There are 10 hidden switches. A switch that is on adds its own fixed numbers to the row, and there is some noise. The rows also spread widely along 12 directions, which tell nothing about the answers.
In the rows, 128 means zero.
Some rows, each with its switches (1 for on, 0 for off) after it:
[ 98 181 108 118 106 142 148 126 115 156 157 146 145 136 114 169 158 120
 115  94 150 148 155 121 123]
1 0 0 0 0 0 0 0 0 0
[151  98 168 168 122 144 144 185 125 170 156 117 148  88 124 122 100 107
  99  98 125 105  84 157 110]
0 1 1 0 0 0 1 0 0 0
[179  62 152 145 107 144 130 127 110 125 125 112  94  83 132 154  95 110
  82 158 106 142 124 145  86]
0 0 0 0 0 1 0 0 0 0
[141 101 132 110 103  98 167 111 106 166 135 169 109  74 159 170 156 166
 116 130  61 126 104 154 134]
0 1 1 1 1 1 1 1 1 0
[ 95 117 115 145 137 140 142 144 153 140 160 106 148 132 147 165 143 169
 163 108 107  89 125 156 116]
0 0 0 0 0 0 0 0 0 0
[142 106 138 112 110 160 163  84  84  97 139 179 145 141 131 104 169 101
 108 188 116 149  87  82 209]
1 1 0 0 1 1 0 0 0 0
[167 153 139 170  76 129 131 138 134 135 150 148 134 103 110 124 138  83
 128 102 189 112  52 112 154]
0 1 0 1 0 1 0 0 0 0
[146  68 145 124 134 141 155 122 173  90  98 120 103 149 167 109 123 127
 142 158 140  88 116  83 147]
1 0 1 1 0 1 0 0 0 1
[ 90 104 152 119 142 152 167 100 116  96 168  90 148 160 132 122 129 153
 143 165 132  90 131 107 173]
0 0 0 1 0 0 1 0 0 0
[151 154 122 137 100 101 177 100  76 158 178 120 150  77 207 153 134 132
 112 114 108 149 146 158 150]
1 1 0 1 0 1 0 1 1 0
[161 106 144  90 132 128 145 107 118  92  94 154 118 170 133  89 144 119
 127 162 124 108  96 101 184]
1 1 0 0 1 0 0 0 0 0
[205 155 128 172  84 143 172 123  88 158 193 116 158  78 168 165 139  85
 111 107 117 109 110 140 122]
0 1 1 0 0 1 1 0 0 1
[147 123 165 116 145 104 145 112 117 157 147 146 141  76 182 122 131 127
 131 152  48 106 109 120 147]
0 1 0 0 0 1 0 0 0 0
[177 126 154 172 101 194 190 161  99 118 203  66 173 120 126 108 140 117
 135 155 161 100 126 124 144]
0 0 1 0 0 1 1 0 0 1
[141  88 136  68 172 115 164 106 106 113  72 139 122 192 182  77 102 140
  83 170  92 147 186 107 152]
0 0 0 0 1 0 1 1 0 0
[158  51 136 183  92 149 170 121  82 120 179 133 149  75 171 137 133 125
 111 153  99 136  50 171 174]
1 1 0 0 1 1 0 1 1 1
[123  60 187 136 133  95 122  96 148  99 110 130  99  93 139  92 113 138
 141 192 122  91  44 107 182]
0 1 0 0 0 0 1 0 0 0
[123  84 129 163 109 155 154 105 143 111 129 150 135 148 160 121 119  80
  99 133 171 149 123  84 149]
1 1 0 0 1 0 0 1 0 0
[252 121 147 152  94 144 172 123 101 118 152  91 126 102 178 123 110  78
 108 132 135  97 127 123 119]
0 1 1 1 1 1 0 0 0 1
[194 150 126 187  59 141 179  96 116 132 162 112 127  60 165 147 168 102
 124 161 186 157 138  95 139]
1 0 1 1 0 0 1 0 0 1
[185  98 118 146 111 153 146 173 146 150 109 154 119 133 112 144 142 123
 120 106 113  95  83 142 110]
0 0 1 1 0 0 1 0 0 0
[208  86 120 115 112 135 174  78  97  95 109 113 104 156 190 134 110 103
  99 162 113 126 166 110 126]
1 0 0 0 1 0 1 1 1 0
[131 117 150 151 122 141 146 152 143 135 143 114 140 124 136 113 125 123
 131 126 151 106 111 118 138]
1 0 0 0 0 0 1 0 0 0
[ 79  87 126 104 147 120 160 143 152  97 111 105 126 173 172  99 144 196
 147 145 161 126 157 123 173]
1 1 0 1 0 1 0 0 0 1
[123  86 158 143 129 155 150 103 129  99 133 112 129 144 128 104 106  99
 104 175 163 131 128  79 147]
0 0 0 0 0 0 1 0 0 0
[169 162 107 127  87 148 167 138 112 154 145 166 145 145 121 143 174 109
 122 107 140 124 122 115 140]
0 1 1 0 0 1 1 1 0 0
[173 138 106 139 106 146 156 146 136 141 124 161 144 135 137 121 174 121
 140 137 120 127 115 113 145]
0 0 0 0 0 0 0 1 0 1
[110  95 139 138 130  90 117 133 149 163 109 147 107  55 154 152 140 173
 131 145  81 142 103 161 114]
0 0 0 0 0 0 0 0 0 0

New rows. What belongs after each?
[167 131 166 151  80 167 163 145  99 142 166 131 138  91  87 119 146  91
  97 152 170 147 109 101 139]
0 1 1 0 0 1 1 0 0 0
[135 112 148 124 120 151 167 146 100 142 148 135 139 107 130 121 130 125
  92 138 121 142 123 131 139]
0 0 1 1 1 1 0 0 0 1
[144 109 147 122 113 167 143 161 107 134 154 112 126 133  87 154 121 126
 112 107 116  96 112 154 107]
1 0 0 0 1 0 0 0 0 0
[137 125 142 124 103  82 142 110 105  99 125  67  99 113 161 123 101 145
 120 130 201 140 139 162 146]
1 1 0 0 0 0 0 0 1 1
[251 109 141 149  76 133 141  94 112 116 114 147  95 103 133 141 126  51
 102 157 133 116  92  91 121]
0 1 0 0 0 0 1 0 1 0
[139 106 122 122 110 127 155 108 124 113 143 131 121 130 138 152 150 151
 155 140 101  88  91 143 150]
0 0 0 0 1 0 0 1 1 1
[180 103  94  99 130 154 153 171 124 161 102 146 113 152 144 183 139 144
 101  84  58 115 165 173  64]
1 0 1 0 1 0 0 0 0 0
[ 75  52  84  92 169 126 155  98 107 100 120  79 117 193 183 192 106 200
 114 115  90 116 196 199 106]
0 1 1 0 0 0 0 0 0 0
[154 173 185 131  63 117 173 111  91 172 189 136 121  17 116 150 166 116
 122 150 136 139 109 103 148]
1 1 1 1 0 1 1 0 1 0
[151 121 130 137  87 145 152 111  75 121 135 142 123 137 100 126 119  93
  68 138 177 172 117 127 142]
0 0 0 0 1 0 1 1 0 0
[153  78 180 100 105 193 201  94  63 106 179 127 136 128  98 121 142 108
  95 207 100 128 139  80 165]
0 1 1 0 1 1 1 1 1 0
[166 154 156  97 123 130 177  97 112 121 152 132 144 122 164 107 163 124
 152 162 103  91 123  88 185]
1 1 1 1 0 1 0 0 0 0
[124 164 153 120  99 114 157  83  90 129 187 100 130 106 125 161 133 123
 129 122 141  91 115 125 157]
0 1 0 1 0 0 1 0 0 1
[140 129 169 109 118 115 148  78 103 133 161 140 124  83 166 144 125 103
 116 147  83 108 109 105 151]
1 1 0 0 1 1 0 0 0 0
[ 91 145 162  64 128 105 173 111 112 154 147 146 121 117 133 131 160 179
 133 143  93 109 146 113 161]
0 1 1 1 1 1 1 1 0 0
[172  75 141 129 131 114 144  98 109 107 108  98 104 116 191 125  87 126
 101 163 112 137 145 143 125]
1 0 0 0 0 0 0 1 0 0
[215 113 133 150  86 147 158 157 115 129 123 148 130  99 141 105 163 111
 124 159 139 151 101 119 150]
1 1 0 0 0 1 0 0 1 0
[185  89 124 146 110 133 163 117  87 102 126 101 128 127 181 111 108 105
  86 158 157 168 147 136 142]
0 1 0 0 0 1 0 0 1 1
[117  51  80 115 110 143 129 128 155  76  60 152  83 199 104 142 167 174
 126 149 176 152 124 134 138]
0 1 0 0 1 0 0 0 0 0
[ 82  82 147 135 103 157 145 114 129  96 156 115 120 147  94 143 133 136
 133 144 169 115 102 118 158]
1 1 0 0 0 0 0 1 0 0
[104  67 150 134 131 128 167 142  83  98 109 134 143 134 135  52 125 154
  91 180 174 170  68 150 218]
1 0 1 0 1 0 1 0 1 1
[210  93 149 156  95 194 188 190 131 136 157 101 144 133 120 114 158 134
 141 137 131  91 132 128 118]
1 1 1 0 1 0 1 1 0 0
[ 93 123 164  87 107 126 138  57 134 115 130 155  86 117 100 166 135  94
 104 159 142 130 143  48 138]
0 1 0 1 0 0 0 0 0 1
[210  73 124 181  82 145 154  87 125  73 127 105 109 121 158 128 129  95
 131 175 177 124  92 110 154]
0 1 0 1 0 0 0 0 1 0
[ 36 120 142 100 154 124 141 138 167 147 133 175 144 138 137 125 153 165
 151 117  99  99  94 101 171]
1 0 0 1 0 1 0 0 0 0
[ 93 102 148 118 130  95 127 100 126 139 143 105 104 103 145 177 100 148
 114 114 112 102 132 151 107]
0 1 0 0 0 0 1 0 0 0
[ 56 110 154 131 154  95 144  75 161 127 143 146 143 130 200 122 102  97
 125 118 131  85  95  77 171]
0 1 1 0 0 1 1 0 0 1
[142 144 150 125 109  93 133  76 123 108 138 124 115 124 143 125 124 109
 137 132 155  83  77 111 167]
0 1 0 0 1 0 1 0 0 0
[202 108  96  79 138 110 141 100 111  98  54 149 100 225 176 120  92  87
  85 111 121 106 143 121 131]
1 0 0 0 0 0 1 1 0 0
[146 148 108  87 120 184 175 115  62 126 165 144 156 193 109 169 138  91
  84  96 100 114 151 124 139]
1 0 0 1 1 0 0 0 0 1
[179 174 107  98  94 100 147  88 112 114 107 139 106 142 141 128 165 137
 142 146 146 130 135 123 150]
0 0 0 0 1 0 0 1 0 0
[170  96 108 138 124 152 173 156 120 115 139 107 149 159 164 128 153 161
 150 125 117 102 124 159 152]
1 1 0 1 0 0 0 0 1 0
[144 137 102  97 102 172 165 194 123 163 129 158 130 144  86 164 191 163
 124 119 104 151 173 134  96]
0 0 0 0 0 1 0 0 1 1
[115 132 144  99 103 113 146 107 126 122 123 125  97 118 100 142 142 148
 137 149 152 123 121 126 138]
0 0 1 0 0 0 0 1 1 0
[153 162 100 150 106 115 147 118 119 117 131 124 144 162 163 123 115  82
 111  85 194 126 114 132 143]
0 0 0 0 1 0 0 0 1 1
[120 124 163 114 112 168 146 134 109 126 159 165 146 141  76 120 147  93
 121 128 125  97  64 100 171]
1 1 0 0 1 0 0 0 0 0
[160  81 137 129 122 144 137 146 157 123 103 149 111 153 134 125 123 108
 113 129 129 105 116  99 116]
0 1 0 0 0 1 1 0 0 0
[133 140  98 167  77 148 156 167 153 152 140 148 134 135 119 148 162 133
 130  85 189 130 109 136 116]
0 0 1 0 1 1 1 1 0 0
[119 116 135 126  99 144 158 143  81 139 163 120 131 113  89 155 144 154
 108 127 130 131 104 168 135]
0 0 0 0 1 0 1 0 1 1
[123 156 183 100 151 140 162 120 122 146 160 118 156 125 152  96 113  91
 114 143 107 106 161  71 139]
0 0 0 0 1 0 0 0 0 1
[161 153 129 119 124 135 161 110 104 139 135 142 143 146 146 126 128  90
 101 119 127 115 131 109 136]
0 0 1 0 1 0 1 0 0 0
[ 97 115 145 145 102 113 174  65 126 139 189 100 120  59 197 194 126 130
 121 132 125 130 164 112 116]
0 1 1 1 1 1 0 0 1 1
[143 163 132 101 105 147 159 213 131 179 130 156 143 131  84 116 196 177
 147 109 121 135 143 144 134]
1 1 0 0 0 0 0 1 0 0
[180 186 181  52 109 114 159 119  76 129 129 134 110 120  87  97 130  99
 108 148 135 108 116  99 164]
0 0 1 1 0 1 0 0 1 1
[148 192 136 147  89  88 133 124 137 194 153 133 122  43 158 169 150 116
 122  99 136 154 159 126  90]
0 1 0 0 0 0 0 0 0 0
[107  56 152 128 135 104 119  68 163 109  86 184  94 108 170 121 111 105
 114 182  99 130  74  77 158]
0 0 0 0 0 1 0 1 0 0
[115  80 109 146 134 127 152  95 165 102 114 128 130 159 191 127 137 137
 148 153 136 119 138 102 152]
0 1 0 0 0 0 0 1 0 0
[116 140 132 143 102 133 145 144  96 144 148 149 146 108 124 118 129 112
  90 104 169 156  80 151 158]
1 0 1 0 1 1 0 0 0 0
[130 207 103  96 108  90 170 129 122 173 130 168 143 135 170 137 177 140
 121  79 144 134 154 117 151]
0 1 1 1 1 1 1 0 0 1
[134  85 142 125 137 161 151 187 113 121 113 112 140 162 100  87 115 138
 103 145 155 150 130 146 136]
0 0 0 0 0 0 0 0 1 0
[134  99 114 106 111  85 133  88 112 124  92 159  85 120 157 164 112 121
  88 114 135 147 107 146 130]
0 1 1 1 0 1 0 0 1 0
[100  87 166  81 121 127 149  67 130  94 114 166  96 159 120 121 123 100
 114 164 133  98  94  61 182]
1 1 1 0 0 1 1 1 0 0
